The rows are grouped in 2 different ways at once. Each group adds its own fixed numbers to the row, and there is some noise. The rows also spread widely along 7 directions, which tell nothing about the answers.
(in the rows, 128 means zero)
Some rows, each with its group in each grouping after it:
[121 113 131 164 119  96 153 143 119 163 116 142 148 111  93 105 127 156
 120  88]
K756 R
[127 108 140 158 139 103 113 171 152 108 120 140 130 136 104 162 146 131
 124 107]
K661 J
[156 105 133 144 105 107 153 132  83 142  84 138 177 134 115 127  99  94
 135  67]
K145 S
[125 135  72 107 113  93 132 129 126 156  97 128 141 143  97 121 135 120
 134  75]
K756 S
[136 159 114 110 162 144 141 144 164 103 111 114  90 122 156 171 145 172
  89 121]
K318 J
[125 101  83  72 144 120 150 146 145 160  76 115  80 123 130 137 119 136
 109  99]
K145 N
[148  72 186 111 151 152 159 128 120 148 105 120  90  91 133 137  77 139
  96 104]
K318 N
[145  88 154 179 120 120 121 171 136  98 101 123 116 116 120 160 113 135
 130 103]
K661 E
[189 145 187 125  98 155 129 151  75  96 119 134 176 121 106 170  82 112
 107  93]
K756 R
[118  95 172 151 126 117 133 111 103 116  95 146 175 133 142 142 126 135
 111 131]
K661 E
[151 128 156 160 143 128 146 146 133 112 113 142 132 116 136 143 138 159
  84 112]
K756 J
[139 142 124 167 140  92 145 123 136 125 112 126 155 125 125 140 132 137
 116 102]
K661 S
[165 106 147 194 122  92 131 156 124 111 105 129 133 122 123 151 109 110
 135  83]
K661 S
[131 128 144 137 131 124 142 133 134 128 116 126 148 126 117 153 144 148
  94 113]
K661 J
[175 155 177 127 106 178 143 163 109 124 131  95 147  94  77 157  77 145
  98  81]
K661 R
[128  93 147 189 125  77 128 153 123 137 116 159 154 121 100 123 127 141
 131  97]
K756 R
[124 172 127  65 178 169 144 128 151 126 116 105 130 128 142 168 129 189
  79 142]
K145 R
[122 149 148 152 169 127 148 121 141 148 123 122 163 100 137 140 133 176
  87 127]
K661 N
[122 137 144 104 149 123 106 151 131 115 126 146 163 146 109 163 135 144
 116 113]
K756 R
[119  50 160 108 151  93 163 112 104 151  90 145 128 149 144 122 107 110
 114 108]
K145 S
[137 108 134 191 125  87 115 188 155 118 112 133 109 122 100 152 130 138
 138  96]
K661 R

New rows. What belongs after each?
[169 109 144 146 112 115 141 176 123 108 101 124  88 113 124 152  99 134
 104 102]
K756 R
[145  99 148 182 149 101 130 149 137 114 116 145 143 118 129 138 110 129
 147  82]
K318 S
[134  96 110 136 119 112 102 180 143  88  83 128  96 141 130 164 121 122
 161  98]
K318 E
[110 124 154 152 181 119 134 134 165 126 124 142 120 115 154 150 136 182
 104 140]
K318 R
[131  80 135 177 131  88 145 157 144 156 104 125 114 117  92 118 112 131
 137  79]
K661 S
[158  63 209 146 132 160 157 150 104 118  99 130 140 102 129 133  80 146
 109 112]
K145 E
[125 114 121 167 120  95 137 126 114 128 100 152 158 134 120 127 141 128
 139  86]
K318 J
[155  99 145 149 136 124  79 190 139  60 101 146 125 146 132 179 123 120
 139 114]
K756 E
[100  93 154  50 199 139 122 147 171 142 126 124 104 120 111 155 127 172
  90 133]
K756 N
[125  62 126 146 131 103 120 183 153 123  98 138  66 131  96 142 116 123
 145  80]
K318 J
[155 143 130 184 134 118 145 131 122 126 118 130 171 109 122 125 112 140
 136  72]
K318 S
[144 122 166 101 150 124 142 102 101 126 105 146 151 124 167 156 123 131
  81 130]
K756 N
[138 107 136 173 126  91 124 160 134 112 113 155 149 137 107 143 146 128
 127  96]
K756 J
[133  73 169  98 120 115 142 131  89 135  97 153 143 146 101 138 119 104
 103  97]
K756 J
[134  71 138  96 129 132 134 143 122 105  75 115  70 139 153 155 103 122
 120 114]
K318 E
[105 115  98 134 149  86 111 138 156 132 108 143 143 150 115 137 141 132
 166  86]
K318 S
[103  96 165  82 149 134 119 128 130 120 110 129 150 150 124 160 128 150
 106 138]
K661 E
[184 178 124 161  94 130 163 107  75 129  97 122 202 108 128 122 107 124
 100  61]
K756 S
[153 103 187 171 136 116 141 132  94 129 114 156 177 101 128 133 107 136
 108 104]
K756 N
[120  95 152  57 166 145 142 134 139 158 111 113  98 114 112 136 114 154
  84 116]
K756 N
[153 130 131 157 109 128 142 139 111 125  97 131 152 112 125 126 119 144
 116 100]
K756 E
[124 107 145 142 119 119 127 171 127 151 125 138 161 120  54 119 110 150
 134  75]
K756 R
[146 140 158 112  98 129 144 113  75 137 104 118 158 131 124 149 101 111
  99 107]
K661 R
[103 122 104 145 117  92 117 132 126 124  89 132 169 153 131 143 153 137
 136 113]
K661 E
[137 131 159 126 162 132 122 143 143  80 116 127 130 145 158 194 149 141
  86 136]
K661 J
[157 122 169 164 112 131 164 131 103 140 105 113 132 102 122 135  98 151
  88 102]
K661 R
[157 102 149 118 105 123 149 152 103 150  98 124 100 110 103 126  98 131
 102  86]
K756 R
[157 133  92 118  81 104 132 163  98 134  93 123 120 130  94 138 112 102
 134  68]
K756 R
[127  81 157 117 154 109 152 130 131 151 110 134 113 120 120 126 112 146
  98 109]
K756 S
[143 121 157 125 157 120 149 118 121 112 110 141 135 111 178 157 130 153
  72 135]
K756 N
[115 127 177 114 145 136 150  92  94 187 127 147 230 103  82  98 117 157
 100  98]
K756 N
[160 176 150 158 126 129 131 125 109  92 118 122 173 129 146 183 126 138
 100 120]
K661 R
[127  69 161 121 139 103 147 125 112 153 101 142 122 112 121 120 110 127
  96 106]
K756 N
[130 122 141 192 171 108 142 152 165 119 114 148 133 114 152 139 143 177
 115 130]
K145 R
[133  83 150 173 151 107 124 158 153 103 114 147 103 128 144 155 138 136
 126 105]
K318 J
[109 112 172 185 176 106 153 140 155 148 127 154 165 110 125 121 133 190
 118 127]
K145 R
[122 112 150 129 137  99 172  97 112 149  96 125 108 123 168 132 125 160
  73 143]
K661 R
[134 109 149 123 157 140 143 135 138 140 110 119 113  95 127 140 104 154
 109 102]
K318 N
[125 115 112 154 132 101 149 122 118 165  93 141 172 116 118 118 131 135
 131  83]
K145 N
[ 88  77 172 118 195 111 119 117 156 136 120 156 132 120 143 144 136 158
 116 133]
K318 N
[112  98 178 109 159 122 148 120 111 153 110 150 168 133 114 127 119 152
 109 124]
K145 R
[ 99  64 146 133 167  88 142 127 135 163  98 160 143 126 130 118 137 144
 126 116]
K145 N
[117  70 168 166 165 113 135 164 170 153 130 125 110  90  99 134 120 161
 117 106]
K661 N
[133 128 117 121 127 115 134 150 140 118 103 118 117 140 120 165 140 130
 102 107]
K661 J
[136 125 195 141 169 147 134 143 141 100 145 147 170 119 120 158 137 174
  86 124]
K756 J
[103 146 163 148 184 114 118 125 157 110 132 141 169 134 151 166 153 183
  93 157]
K661 R
[130  92 177  95 159 145 126 149 144 139 121 115 118 109  98 158 105 141
  98 110]
K661 N
[130 110 159 179 151 128 117 171 154 111 133 144 158 113  87 149 132 153
 140  89]
K318 J
[140 122 185  64 146 178 151 146 121 141 124 117 146 116  74 146 105 149
  76  93]
K756 J
[145  91 135 128 151 128 145 152 142 135  95 130 110 109 139 148 115 139
 107 106]
K145 N
[107 105 179 130 172 122 152 114 120 154 121 154 183 129 124 128 125 172
 101 129]
K145 R
[119  59 158  91 140 105 141 126 106 157  97 146 128 126 116 126 112 121
 108 108]
K756 N
[134 104 186 129 145 167 158 123 113 130 110 114 141 102 130 129  90 169
 105 111]
K318 E
